The same things were measured in two ways. Each way mixes the same 4 hidden numbers, adds some noise and spreads widely along 3 directions of its own, which tell nothing about the thing.
In the rows, zero is written as 128.
Some things both ways: the first way, then the second way.
[136  99 113 149 190 138 106 106 200 132 131 151 107 114 128 129 154]
[125 115 103  80 113  82 164 113 103]

[105  95 128 161 167 136 105 110 158 111 149 134 107 108 122 105 117]
[ 90 102 136  83 116 118 136  71  81]

[ 75 116 130 131 145 128  92 136  75 122 126 147 125 124 111 118 126]
[ 68 165 106 173 102  70  66 111 105]

[ 93 153 108 130 152 122  94 195 114  82 100 109 149 113 137  95 149]
[ 44  96 122 142  47  94  74 116  88]

[101 125 147 125 111 124 158  85 115 122 137 140 142 134  98 103 101]
[134 210 131 158 123 159  72 118 127]

[122 100 123 137 139 134 111 133 121 134 140 129 113 112 154 140 120]
[125 114 115 131 140 111 113 126 120]

[107 106 135 118 124 118 164  79 134 129 132 147 144 124 115 112 104]
[140  90 173  79 124 184 160 144 162]

[121 127 146 134  62 135 123 168  44 108 153  73 105 116 155 132  77]
[ 94 125 177 151 163 207 100  55 154]

[135  74 139 135 146 131 163  39 182 187 154 177 138 141 125 154 114]
[205 174 139  40 128 171 191 149 128]

[141 122 126 111 105 124 153 118 105 134 130 126 115 128 145 150 117]
[112 174 130 125 118 115 124 115 127]

[124 141 149 161 134 145  68 161 112 143 142 122 100 147 110 149 144]
[ 73 197 138 137 118 123 145  44 134]

[111 133 154 147 147 135  94 113 135 178 134 171 138 164  89 145 144]
[118 194 137 129 100 142 150 118 161]

[114 109 126 144 150 128 130 110 167 124 135 139 140 122 126 109 118]
[150 136 115 133 121 134  92 140 120]

[123 134 115 112 101 121 175 140 123  76 123  85 138 101 151  94 104]
[138 178 130 159 118 186  66 106 119]

[124  99 134 105 161 130 167   4 157 136 124 200  97 141  50 115 142]
[146 164 138 116 174 121 225 118 226]

[167 156 121 121 124 125 170 121 196  95 110 106 138 125 124 105 137]
[126 136 138 128 105 160 139 124 158]

[115 155 138 131 149 129 104 119 133 137 114 159 128 153  76 122 160]
[ 81 156 137 154 108 106 141 118 187]

Other things, the second way, with their names:
Z147: [ 95  99 143 113 102 109 126 141 122]
Z527: [114 172 133 105 108 117 125 129 109]
Z274: [ 99 162 128 171  95 136 132 116 200]
Z611: [114  77 140  98 161 123 125 111 105]
Z886: [119  89 134  98 130 126 139 133 132]
Z145: [124 145 118 121 108 127 110 115 111]
Z294: [119 159 139 159 104 156 118 132 188]
Z556: [134 176 146 158 182 172 126  77 179]
Z347: [155 136 125 118  80 147 155 186 189]
Z254: [145 141 149 152 166 150 177 148 250]
Z445: [115 143 151  92  54 172 152 134 150]
Z841: [137 139 143 100 133 148 164  95 143]
Z985: [147 138 121 101 116 169  80  99  60]
Z695: [127 110 136 134  81 191  61 118 101]
Z109: [116  95  95  74  90  53 125 149  52]
Z735: [160 158  98 146  88 125 107 185 151]
Z415: [115 119 138 142 113 154 133 123 178]
Z444: [152 149 126 154 161 131 121 152 188]
Z891: [147 147 121 161 177 142 100 128 159]
Z526: [ 89 146 135 142 138 112 115  84 130]
Z398: [121  98 145 107 160 165 117  85 108]
Z962: [134 160 146 141 157 171 114 104 153]
Z38: [110 163 123  69 115 131 146  53  59]
Z318: [134 153 122 100  95 136 149 118 121]
Z758: [131 114 128  88 135 149 151  84 113]
Z988: [ 99 165 113 154  54  99 114 168 165]
Z804: [136 205 132 100  98 156 144 102 125]
Z602: [136 107 132 154 123 178  77 137 148]
Z665: [ 98 120 115 163 125  94  78 138 132]
Z881: [ 23 131 143 170  94 104 110  57 147]
Z498: [107 152 143 147 153 128 172 111 204]
Z914: [ 79 117 125 111 143  76 138  94 110]
Z852: [ 70 141 167 163 157 142 129  71 176]
Z452: [127 146 150 103 115 159 107 115 106]
Z701: [ 87 178 111 136  76 110  78 101  84]
Z360: [136 178 127 109 150 122 139 111 122]
Z825: [116  96 149  99 127 149 179 115 171]
Z492: [147 137 160 136 180 170 167 119 213]
Z354: [146 142 145  92 124 167 166 121 162]
Z340: [143 212 106 125 106 114 122 125 116]
Z374: [112 193 144 198 179 189  96  34 180]
Z48: [108  99 163 170 131 158 130 164 239]
Z352: [ 61  80 142  94  72  77 135 139 113]
Z62: [ 72 145 170 176 140 146 110 115 198]
Z736: [140 157 159 165 121 181 149 166 239]
Z173: [ 60  95 129 118 102  59 150 130 141]
Z382: [ 94 204 129 152  83 112 124 134 165]
Z520: [120 105 125  94  91 125 110 152 108]
Z628: [ 48 151 131 144  35 124 105  90 123]
Z612: [133  85 104  76  66  75 138 193 100]
Z306: [117  99 128 171 136 117 117 165 205]
Z816: [130 147 139 140 164 129 138 133 179]
Z279: [ 89 100 103 103  60  66 136 157 111]
Z163: [173 174 131 144 134 142 149 180 205]
Z786: [109 228 132  96 117 112 152  68  97]
Z652: [130 172 138 118  96 133 134 154 150]
Z440: [122 175 179 142 182 213 181  46 218]
Z932: [132 187 126 114 158 123 101  88  88]

Some of these things the first way, each followed by its name:
[ 97 129 126 142 133 133  73 189  87 140 127 118 140 126 150 140 132] => Z701
[166 122 132 143 133 136 151  98 191 124 142 115 107 125 126 126 124] => Z841
[ 88 154 155 124 129 122 122  98 103 144 116 168 154 167  61 110 139] => Z48
[159 113  75  88 138 118 178 129 169 113  95 119 143  97 193 135 141] => Z612
[143 140 122 130 159 135 108 131 162 125 116 139 113 130 114 131 161] => Z173
[128 143 105  99 130 121 153 133 130  90 103 116 131 109 130  99 133] => Z415
[159 131 106 108 130 127 167 116 162  94 107 113 112 108 136 115 137] => Z825
[103 100 151 147 113 131 110 125  94 166 157 136 138 140 137 146  97] => Z452
[ 98 175  99 114 146 122 103 198 116  73  82 108 149 113 127  87 163] => Z628
[ 66  98 115 127 164 122 111 111 110 108 128 161 136 110 115 102 122] => Z145
[ 79  92 166 157 136 140  98  82  95 149 163 161 110 146  73 120 101] => Z556
[134 147 104 122 104 121 155 191 140  70 117  65 158  94 183  93 108] => Z695
[ 93  68 156 149 143 132 138  41 129 139 169 166 106 131  88 114  84] => Z932
[100 125 143 149 150 131 111 107 150 120 136 147 133 135  93 105 130] => Z665
[107  87 117 152 156 136  89 145 114 125 143 134 108 102 157 136 120] => Z758
[116  93 124 135 145 137 119  98 118 116 141 143  86 112 120 130 119] => Z914
[157 106 143 148 137 136 160  62 193 140 155 137 107 134 101 126 118] => Z360
[127 128 149 128 139 130 142  66 159 184 130 185 150 169  81 146 140] => Z163
[ 71 119 163 144 128 137 100  94  73 122 149 155 105 147  57 104 111] => Z852
[ 74  79 140 134 142 131 118  78  90 135 152 165 124 123 106 117  94] => Z891
[151 165 153 112  68 130 159 128  88 127 129 108 123 152 107 133 115] => Z62
[107 126 123 133 168 122 133  94 187 138 114 169 165 138 100 108 146] => Z735
[120 129 152 135 131 140 101 103 104 168 138 163 108 161  90 158 140] => Z498
[130 136 144 127 131 125 146  92 166 159 122 160 156 156  97 132 136] => Z652
[132 172 118 117 113 132 113 198  99  72 100  85 109 115 129 106 140] => Z881
[ 98 160 116 104 150 121 128 118 127  97  92 153 141 135  82  89 158] => Z274
[104 149 143  90 106 120 155  94  81 152 108 171 154 161  82 134 130] => Z736
[132 113 153 131 127 128 160  52 151 138 150 156 109 146  73 118 115] => Z492
[151 168 124 125 117 126 128 169 156 146 108 117 162 150 142 140 155] => Z445
